There are 10 hidden switches. A switch that is on adds its own fixed numbers to the row, and there is some noise. The rows also spread widely along 12 directions, which tell nothing about the answers.
Known rows, each followed by its switches (1 for on, 0 for off):
[-14.2   8.2  45.5  -2.2   3.3  -0.8 -13.2  -4.4 -28.7  23.5   7.8  13.4
  20.1   9.6  11.9  -7.0  12.0  19.7 -29.1 -11.6   1.9  35.0 -11.2 -11.3
 -12.4 -30.0] -> 0 1 1 0 0 1 1 1 0 0
[-16.7 -10.5 -25.5   2.0  -5.5  -2.5 -11.1  -4.3   7.7 -24.6  -5.1 -42.9
  20.0 -12.3 -20.7  48.1  21.0  -0.8  -6.9  14.6   1.7  26.9  -1.6  -8.3
   6.1   2.4] -> 1 1 1 0 0 1 1 0 0 1
[ -3.3  -6.1   3.4  19.4 -11.8  47.5 -11.1 -20.9  19.3  11.4  10.9  -9.3
 -13.0 -21.4  15.9   6.7 -18.9  19.8   7.9 -13.6   9.1  16.4  -0.3   0.3
   4.9  -9.7] -> 1 0 0 1 1 1 1 1 0 1
[-22.2  15.9  11.3  -6.9  18.1  -6.2  -8.7 -25.9  14.8 -13.9  10.5  28.5
  -0.8   8.7   3.7  -0.8  -7.6  21.8  -1.3 -20.7   6.3 -30.3   1.5  11.2
  25.0 -41.6] -> 0 1 1 1 1 1 1 0 0 0
[  4.8 -20.5 -28.4  18.8   0.4   5.2  17.4  -8.3  21.0  10.9   8.0  -6.6
  -5.8  -8.4  -0.9  18.8 -23.7  -8.8  13.2  14.8  34.8 -19.1 -25.7 -10.6
  31.9 -14.2] -> 1 0 0 1 1 0 1 1 0 1
[-13.2  -4.3  -2.5  30.5  13.7   5.1  17.5  19.1 -26.2   6.8  -5.0  -3.4
   2.8  14.2   5.7  -8.7  17.5 -18.6   6.6  20.8   0.7 -25.6 -12.3 -18.5
  -5.9  -5.9] -> 0 1 1 0 1 0 0 1 1 1
[-16.3   2.2  16.7   2.1   4.5  14.7   6.6 -14.9   8.7  23.1  -2.5  12.8
  15.2  20.2  12.3  -4.6  -1.6  31.7 -18.8   4.2   4.1   4.5  -7.1   0.2
  16.1 -32.6] -> 0 1 1 0 0 1 0 1 0 1
[-10.9  -4.2   3.6  -5.1  -7.1  19.5 -36.3 -17.8  22.8 -38.7  39.3  -0.3
 -27.0  -9.2  15.7  48.7   3.9  12.2  19.9 -20.8   0.9  23.1  23.9   3.0
 -13.5   0.7] -> 0 1 1 1 0 1 1 1 0 1
[  4.8  -4.8  -2.0  11.2  12.1  17.6  -4.9   8.2  -1.4  10.4  18.5   6.1
   5.6  -1.8  32.1  14.0  -0.6   4.3  20.5   2.7  -3.0  11.3   2.6   7.0
  -8.4 -25.4] -> 1 0 1 1 1 1 0 0 1 1
[-26.0  10.0 -18.3  25.3  11.3   9.0  10.7  -2.3  -1.6   2.1 -30.4 -25.4
  14.4 -13.2 -18.0  -1.4   9.2  -8.3  16.1   4.5   2.7 -29.5  -1.7   5.1
  14.8 -29.7] -> 0 1 0 1 1 0 1 1 0 0
[ 20.5 -10.4  -4.0  10.4  -1.2 -17.8 -22.8 -28.1  11.0   2.7  40.9  -2.3
 -16.5 -27.7   6.4  18.8 -26.3   0.2  -2.9 -20.3  26.3  10.6 -43.7 -21.9
  21.1  -8.6] -> 0 1 0 1 1 1 1 0 1 0
[-17.9  -1.1  -9.9  40.2  -8.6  37.4  34.5 -24.9  18.7   0.7 -30.0 -25.4
 -12.9   6.1  -7.5  -7.5 -28.2  12.1   1.0  27.0   8.5 -39.3  17.7 -19.6
  19.5   5.8] -> 0 0 1 0 0 0 1 1 1 1
[  7.2  17.8  12.3  24.8 -18.6  13.6  -8.1 -36.6   8.2  11.7   5.3 -11.2
 -11.6  14.8  12.8 -26.0 -14.4  32.4  -8.6 -19.6  -7.2 -28.4   4.8  10.8
   6.1   9.5] -> 0 0 0 0 1 1 1 0 0 1
[  2.5 -10.8 -27.8  16.2  10.4  18.5   4.9   2.4  13.1   6.2   7.1  -9.3
   2.3  -8.8  13.4  15.2   0.8   4.4  34.2  -2.9  11.6  -5.3  -3.8 -10.9
   7.0 -40.4] -> 0 1 1 0 1 1 0 0 1 1
[ -2.9 -34.3  -1.7  27.7  -3.5  34.5  -3.7 -10.0  26.2   2.6  22.3  -2.5
 -20.6 -31.8  15.7  41.8 -29.4  -7.4  22.3  19.3  20.8  13.8  -4.8 -29.2
  -4.8   5.2] -> 0 1 1 1 1 1 0 1 1 1
[ -3.9   5.9   9.9   9.7  -4.0  -0.7 -14.8 -13.9   2.0 -23.0  18.5   6.3
 -14.8  13.9  -6.9  -3.5   9.8   9.5  16.7 -34.4  22.8 -30.8  10.8 -18.5
  -9.6 -22.4] -> 0 1 0 0 1 1 0 1 0 0
[ 15.0   7.6  -9.4  16.2 -14.5 -11.6   3.7 -20.4  13.7  21.4 -11.8 -33.8
  24.2  28.6   4.5  10.8   6.0  23.0  -3.8  17.9  -5.9 -10.5  12.1  13.8
   1.1   4.4] -> 0 1 0 0 0 0 0 0 0 1
[-11.7   9.6  12.0  17.1  -5.6 -27.8  10.0 -21.6   3.1  -9.2 -17.8 -17.2
  11.7  17.4 -12.8  19.3  -4.8  -8.8  15.4  24.8   1.9 -54.6  30.5   5.7
 -11.2  13.8] -> 0 1 0 0 0 0 1 0 0 1
[-21.9  15.3 -16.2  11.9  12.6  10.5  -7.3   1.6 -13.7  -5.6  -8.4 -15.1
   9.8 -17.9  -0.4  -7.0  21.2  -8.8  -1.3  -6.0 -19.7  -2.9 -17.5  15.1
  18.1 -20.2] -> 0 0 0 1 1 0 1 0 1 1
[-42.4 -15.4   0.3  10.1   0.2  49.5  -1.6  -3.9  30.0   5.6 -11.1   4.0
   2.8 -39.9 -11.0  15.3  -1.8  -1.5  30.8  -4.3  14.4 -15.7   7.2  -3.2
  11.3 -37.3] -> 0 1 0 0 1 1 1 1 0 1
[-16.5  -8.1  -8.7 -12.8  15.5   8.3 -18.2  -2.7  25.0 -23.7  26.0  14.1
  -2.8 -16.4  11.6  37.1   4.8  -5.0  24.5  -1.7   4.8   1.3   6.9   3.4
   0.5 -24.4] -> 0 1 0 0 1 1 0 0 1 0
[-22.6  10.2 -20.2  18.7   5.1  19.9  -1.9  -9.5  -0.6 -45.7  -4.0 -17.5
 -25.4 -10.9  -8.7  -4.0  15.3  -5.1  30.4 -31.5   6.7 -33.7  14.5 -26.1
   2.1 -30.7] -> 0 1 1 0 0 1 0 0 1 1
[ 11.4 -15.4   1.4  13.8   2.1 -19.1   4.8 -29.2  11.9  -5.9  12.5   6.8
  -6.1  -8.9  -7.2  28.9 -33.6   0.5  17.9 -15.3  58.9  -7.5 -17.3 -45.1
  15.7 -45.7] -> 1 1 1 1 1 0 0 1 0 1
[-17.1   4.3  15.2  20.6  -7.7   2.4  -0.5 -17.0  -6.1   3.6 -13.4 -17.6
   9.5  -4.5 -13.5  -4.6   0.8  10.3 -24.3   0.3  -1.6  -5.3 -16.7  -9.4
  10.8  -5.9] -> 0 0 1 0 0 1 0 1 0 1
[-20.0   9.2 -28.9   9.7  20.8  -0.6   0.6   3.1  -4.6 -11.0  -8.8 -15.6
  10.0  -8.2  -4.4   8.3  21.8 -10.7  11.5   0.3  -4.6 -11.9 -19.9   6.2
  22.3 -32.2] -> 0 1 0 0 1 0 0 1 1 1
[ 18.0  -0.4   3.2  32.1   7.9 -14.0  16.2  -5.2 -14.1   3.7   7.4   1.5
  -8.2  19.2  16.0   6.5 -15.6  -6.4  39.3  -5.0  32.4 -34.5   9.9 -23.0
 -17.0 -29.0] -> 1 1 1 1 1 0 0 1 0 1
[-16.5 -12.0 -13.9  10.1   1.1  15.6   0.6   4.2  10.8   6.8   0.5   2.4
  11.6  -1.5 -17.2   7.9  14.4  -2.2  15.0  -1.9  27.6 -14.5  -9.9 -13.8
  21.4 -40.2] -> 0 1 0 1 1 0 1 1 1 1

New rows. What belongs after each?
[ -6.4   3.0 -12.8  37.9   6.9  10.2  17.6  -7.4 -12.5   4.4  -2.3 -16.5
 -24.7  -4.3   9.4 -16.4 -12.3  -5.9  13.4  -8.9  10.5 -31.0 -19.6 -16.1
  15.1 -15.6] -> 0 1 1 1 0 1 1 1 0 1
[ -5.1  26.3  -3.3  -0.8  -0.2   4.0 -26.2 -27.4  20.3 -26.5  14.7   4.8
  -7.8  10.4   2.7  12.9   7.4  25.8  36.6 -48.6  10.6 -26.9  28.5  23.0
   7.3 -47.9] -> 1 1 0 1 1 0 1 1 0 1
[  8.6  11.3   1.8  14.2  -9.5   9.5 -10.7  -2.0  -8.3  -1.2  15.7  -6.5
   3.2  48.0  17.5  -6.6  27.3  31.1 -14.4  -4.0 -10.7   6.4  12.9  10.4
 -10.2   1.5] -> 0 0 1 1 1 0 0 1 0 1
[  1.0  18.6  12.7  -4.5  -2.3  -4.6 -31.1 -31.9  -3.2  -5.9  21.6  -3.8
  -6.0  -9.7  20.3   8.5  -0.1  18.5 -14.2 -32.0  -5.1  25.5 -16.7   7.3
   6.2 -11.1] -> 1 1 0 0 1 0 1 0 0 1
[ -4.0   7.0  12.6  30.0  -0.7 -14.6  -1.6   3.1 -25.8  36.8 -16.0 -22.9
  37.6   7.7  -6.0   1.6  17.7   3.0 -13.0  15.5 -10.1   1.8 -17.2  11.0
  -3.2  -8.2] -> 0 1 1 1 1 0 1 1 0 1
[  2.2   9.9  26.9   7.2 -18.6 -14.3 -37.7 -35.9  19.2  -8.8  18.4  -5.6
  10.2   4.0  -8.8  25.1  -2.4  33.8  -5.2 -21.3   1.8  -2.2  19.2   7.4
  -8.6  -3.7] -> 0 1 1 1 1 1 1 0 0 0
[ 10.8  -6.1 -16.9  18.3  13.9 -23.0  14.4 -10.8  12.3   5.4  -0.5  -0.1
  12.8   5.8  -1.1  21.5 -16.3  -2.8  33.6   6.9  30.0 -32.7  -1.5 -15.1
  15.4 -45.1] -> 0 1 1 1 1 0 0 0 1 1
[  7.9  11.9 -18.8  11.8   7.1  -8.6  -7.4  -1.8  -9.3   2.6   9.9 -14.6
   3.6  -0.8   7.5   6.0  13.5  -1.5  33.0 -28.4  11.0  -9.6  -9.2   5.5
   2.8 -41.7] -> 0 1 0 0 1 0 1 1 0 1
[ -9.5   1.4  -6.6  24.2   0.9  13.6 -22.9   0.6   1.5   1.3  18.6  -2.3
  -6.7  -9.8   0.6  -3.7  18.6   5.3   4.0 -22.0  -7.4 -15.3 -26.6   5.1
  15.7 -17.7] -> 0 1 1 1 1 1 0 1 1 1
[ -8.2  -1.4 -19.1   8.9  23.4  -5.5  20.1  -7.6  -9.9 -16.2   8.2  -3.1
 -11.9  11.5   4.3   0.7 -13.3 -10.0 -13.6  18.5  16.7 -10.3 -26.2 -18.9
  24.6  -3.0] -> 0 0 0 0 1 1 1 1 1 0
[  8.8   8.9 -11.6  35.2  -7.9  27.1  -9.3 -28.7   4.7   4.3   5.0 -35.7
 -19.5 -13.8  19.7   2.0 -14.4  24.1  11.0 -23.5  -5.7  10.0  -4.8  -1.4
   2.0  -4.7] -> 0 1 1 0 1 1 1 1 0 1
[  4.8   2.6 -22.4  10.3  -1.6  -9.7   2.9 -14.7  -4.6 -25.7  10.8  -8.5
 -11.4  26.4  -9.2  -4.4  11.5  11.3   1.5 -23.6  31.6 -15.3  -4.5 -34.8
  16.8 -28.2] -> 0 1 1 1 1 0 1 0 0 1
[-15.6  16.2  13.7   9.6   2.0   2.4 -10.2 -31.0  13.3  -2.3 -10.2  -5.8
  11.1  -1.2   0.8  17.6  -8.1  16.5  13.2  -4.9  -1.3 -11.1  19.6  17.8
   3.2 -19.4] -> 0 1 0 1 1 0 1 1 0 1
[ -7.2  18.6 -37.9  -2.9  50.3 -21.8  28.4   1.9 -18.7 -21.0  -7.2  -5.0
   5.2  13.2  29.0  12.4  -7.0 -11.2  15.7  15.2  -3.1  -2.9  -3.8  13.2
  18.4 -42.4] -> 0 0 1 1 1 0 1 0 0 0
[-24.4  11.5 -11.6  13.9  12.9  16.1  -3.5  -2.6  -1.7  -3.9  -9.6 -10.4
   8.7 -10.4   1.6  -8.6  13.8   5.5 -22.9   4.8 -22.4  -0.6 -19.1   9.4
  23.2 -15.2] -> 0 0 1 1 1 0 0 0 1 0
[ -9.6  12.2   1.2  10.8  -4.4  15.0 -11.5 -14.8 -12.8 -36.9  13.2  -5.3
 -27.8  -1.7  -3.4 -12.3   7.8  -1.8  18.0 -40.7  14.7 -17.6  15.4 -24.7
  -7.1 -23.0] -> 0 0 0 1 0 1 1 0 1 1
[  3.7  12.5  -8.0   2.7  17.6 -10.4   5.7 -10.2 -11.3   1.6  -8.0  -2.5
  18.7  -0.9   2.9   5.5  -4.0   5.0  23.7 -24.2  28.9   3.9  -5.6  -6.2
  10.3 -70.8] -> 1 0 0 1 1 0 0 1 0 1
[-11.5  -3.5   8.0   0.6  -6.9  26.0 -17.2 -19.9  11.0 -22.1  12.7  -3.4
  -6.9  -4.4  -5.2  19.3   1.5  25.4   8.6 -29.4  27.8  24.4  19.0 -31.5
  -8.6 -34.5] -> 0 1 1 0 1 1 1 1 0 0
[ 24.7   0.5   7.1  23.5 -13.8  -7.2  -8.5 -21.7  -7.3  25.5   6.1 -16.7
  13.5   7.2  -7.0  -1.0  -6.5  27.2  -2.6 -29.7  35.9  15.6 -12.7 -30.6
   1.3 -42.3] -> 0 1 1 1 1 0 1 1 0 0
[-13.7  12.0  21.8  22.5  -7.7  31.8 -15.6 -34.1  10.1   4.4 -15.3 -23.5
  -0.6 -36.9  10.0   6.9 -18.8  23.0   1.6 -20.9  -6.3  16.7  12.0  -6.6
  -9.5 -20.8] -> 1 1 1 1 0 1 0 0 0 0
[-30.6   8.9  21.4   9.0  12.8  14.9   4.2 -16.0 -24.8   8.9 -23.7   2.9
  19.0  -8.4  -3.7 -13.9   3.6  14.3 -31.2  -9.8  14.7  30.1 -26.8 -29.1
  16.4 -48.4] -> 1 1 1 1 1 0 0 1 0 1
[-20.7  -6.1  -6.1  -6.2  21.8  -7.6   3.1 -14.4  -0.8 -24.0   5.8   3.6
  -1.0  -9.7 -10.7  18.9  -5.5   0.5 -14.6  -3.9  27.9  16.6 -28.6 -37.8
  26.8 -43.1] -> 0 1 1 0 0 1 0 1 1 0
[ -5.3   8.3  -0.2  22.1  -9.1  32.3  -9.6  11.5 -17.7   7.3  -1.3 -18.3
   1.4   2.5  12.4 -25.1  31.7   5.6  -9.6 -11.8 -14.0   4.0  -1.4   0.5
 -14.1  -2.1] -> 1 0 0 1 1 0 0 0 0 0
[ 22.7 -12.5  -2.4  38.8 -11.3  -5.2   5.8  -8.3   0.6  21.5   2.1 -23.5
   8.7  -0.1   0.7  17.1 -15.0  -7.8  17.6  21.8  15.5 -13.6  -2.9 -12.3
  -9.8   7.0] -> 0 0 0 1 1 0 0 1 1 1
[ -5.1  -1.7   7.9  10.4  -3.0 -10.1  12.5 -12.8 -12.7 -10.9  -1.1  -7.7
  -6.6   9.3  -6.3   6.6  -6.5 -10.8   3.1   2.6  28.0 -12.6   1.2 -28.6
  -4.2  -7.2] -> 0 0 0 0 0 0 1 1 0 1
[  7.1  -1.8 -19.1  21.1  -7.8   6.0  -0.4  -8.3   1.9   9.7  -2.5 -19.4
  17.5  10.1 -20.3  -0.4  10.2  18.9  -3.0 -11.5  23.8   1.1 -14.5 -16.0
  24.7 -38.1] -> 0 0 1 1 1 0 1 1 1 1
[  2.8   1.6 -21.7   4.0  -3.6   4.1  -1.4 -19.6  12.7 -16.9  -5.0 -19.9
  12.8   8.0 -14.8  16.9   6.5  24.6   6.6 -22.3  26.9  13.9   3.1 -20.1
  16.1 -49.6] -> 0 0 1 0 1 0 0 1 0 1
[-24.8 -19.3  -9.3  24.4  -0.4  30.7  19.8 -12.4  27.1   1.4 -21.0 -16.8
  -2.5 -31.5 -12.5  27.5 -25.0 -12.1  22.5  26.7  27.1 -22.5   8.4 -20.5
   9.3  -8.7] -> 1 1 0 0 1 0 1 1 0 0
[ -2.5   5.4  17.9  25.1   0.8   8.5   4.5 -18.5 -13.1   4.1 -19.0 -19.4
  16.0  -7.5   1.2  12.5 -12.4   5.8  11.7   3.9   8.1  12.4  16.5 -21.2
 -17.9 -24.4] -> 0 0 1 0 1 0 0 1 1 1
[-11.0  -2.0  -9.5  13.7  21.2  29.7  -9.1 -20.9   7.2 -18.2   9.1  -6.3
 -27.4 -59.5  37.1  31.8 -29.9 -11.6  36.2 -14.7   0.5  32.1  -4.6 -16.4
  -1.2 -33.7] -> 0 1 1 1 1 0 0 0 1 1
[-16.3   6.2  17.8  -5.4  -6.7 -13.3 -27.4  -8.9  -5.2 -32.8  20.7  13.7
   1.2  11.6 -20.1  -1.5  26.9   1.5 -27.1 -15.8   7.4 -11.1  -7.0 -15.8
   3.1  -3.8] -> 0 0 0 1 1 0 0 0 1 0
[-29.0  17.9  15.0  26.4   9.4  -8.0  12.6   8.4 -31.1  10.5 -38.3 -18.0
  26.8   9.3 -11.5 -13.6  26.9 -16.0   8.9  12.3 -11.6 -34.8   7.8   7.3
 -12.3 -19.2] -> 0 1 0 1 0 0 0 1 0 1
[  0.1  -5.8  -7.7  -4.8  -4.0   6.0 -11.9 -18.3  30.9  -9.6  20.7   4.7
  -3.1  -0.1  -0.8  29.8  -4.6  14.4  23.1 -15.5  28.4  -4.9  12.2  -4.8
   7.5 -32.1] -> 0 1 0 0 1 0 1 1 0 0
[-16.8   8.7   3.8  -0.8  -2.3 -31.7 -25.4 -24.6  12.5 -22.7   5.5 -10.4
  15.2  -6.7 -25.5  35.8   9.0  -0.4   2.5  -6.6   4.3 -18.5  -4.4  14.1
  13.2  -6.3] -> 0 1 0 0 1 0 1 1 0 1
[ 26.6  -3.1 -35.1  14.6  -2.2   7.2  19.8 -18.8   3.4  22.7  -0.5 -27.5
   4.2  26.7  18.9 -10.6  -3.4  27.1 -15.6   1.9  22.4  24.0 -25.9 -25.7
  24.8 -21.4] -> 0 1 0 0 1 0 0 0 0 1
[ -6.5  -7.2   0.6  19.7  -4.4 -15.0  26.9 -12.8   4.4  12.0 -32.3 -26.9
  43.3  33.0 -26.4  30.9  -8.0  10.8 -15.3  56.7  14.8  -7.3  20.7 -10.2
   7.3   0.0] -> 0 0 1 1 0 0 1 1 1 1
[ 20.3 -42.0  18.0  29.6 -31.1  19.7 -20.0  16.3  -8.5  27.4  37.2 -10.3
  -8.0 -38.2   3.0  25.8  -3.0 -20.3  12.0  -4.6  30.5  31.2 -20.6 -44.6
 -33.9   7.8] -> 0 0 1 0 1 0 1 1 0 0
[-30.9   4.5  -1.2  18.8  38.4  14.0  18.0   6.1 -24.3  -8.5 -17.9 -10.1
   6.7 -21.5  14.9  16.7 -13.2 -20.9   9.5  31.0 -11.9  10.2   0.4  -0.3
  -4.2 -15.3] -> 0 0 1 1 1 1 1 1 1 0
[ 22.6 -20.3   3.3  42.0 -10.3  29.8   5.6  -4.6  10.2  55.4  17.6  -2.9
  -2.6   4.7  26.5  -7.6 -18.8  21.2   0.3   9.6  12.2   3.0 -26.4 -12.9
   6.3  -7.2] -> 0 1 1 1 1 1 0 1 1 1
[-20.0  -9.8  -6.7 -15.7  17.3  -2.0   0.7 -16.7  18.0 -25.1   4.6   3.4
   8.9  -3.7   1.3  44.6 -10.2   0.8   9.2  18.0  23.3  19.8  15.6 -12.1
   4.2 -21.4] -> 0 1 0 1 1 1 1 0 0 0
[  2.2 -16.8   0.4  -7.4  -6.6  -6.6 -12.0  -4.9  10.5   4.0  19.5  -5.0
  20.1   6.1  -1.5  34.3   6.9  14.6 -20.6   8.4  13.2  36.7 -18.7  -8.1
   9.4 -13.2] -> 0 0 1 0 0 1 0 1 0 1
[ -0.5   3.0  -6.9  14.2  10.2  13.6  11.7 -13.8   9.0 -25.1   7.1   7.7
 -20.4  12.5   5.9   1.2 -14.5   0.3  30.1 -10.3  30.5 -32.3  21.7 -23.1
  -0.1 -31.5] -> 0 0 0 1 1 0 0 1 1 0
[-13.9   9.9 -16.3   5.1   5.5 -26.8  -5.8 -20.2   6.3 -20.0  -3.0 -24.9
  14.9  17.0  -4.7  30.2  11.2   6.7 -24.8  28.3 -22.0  -6.1  -6.4  20.4
  18.2  25.7] -> 0 1 1 0 1 0 1 0 0 1
[-47.7  -3.8 -20.9   4.5  19.9  23.6   7.1  14.9  12.0  -7.0 -13.2   2.2
   1.3 -34.1  -2.2  10.5  14.3 -26.2  11.1  12.8 -11.9 -23.4 -21.7  21.9
  29.9 -25.9] -> 0 0 0 1 0 0 0 1 0 1
[-12.7 -14.1  -9.4  12.9  -1.5   3.4   1.1  -1.9   9.0 -23.4   5.2  -9.6
  -4.0  -5.5 -10.6  34.2   1.3 -13.0  19.1  11.7  15.6 -14.8  10.8 -12.8
  -3.3  -1.7] -> 0 0 1 0 1 0 1 1 0 1
[ 18.9  16.6 -23.5  37.4   4.9 -13.7  10.2  -1.4 -31.1  16.9 -11.5 -35.2
   7.3   4.5   2.7 -24.1   8.0  -4.5   7.0 -18.9   7.7 -16.8 -33.0  -2.5
  12.0 -27.5] -> 1 0 0 1 1 0 0 1 0 1
[ -6.3   5.2 -17.1  38.1  -7.2  25.0   0.7   3.8  -7.9  20.2  -9.8 -29.8
  -1.5  -3.4   2.2 -17.0  18.7  -0.2  11.1  -7.1  -7.5 -18.6 -12.4   6.5
   5.2  -6.3] -> 0 1 0 1 1 0 1 1 0 1
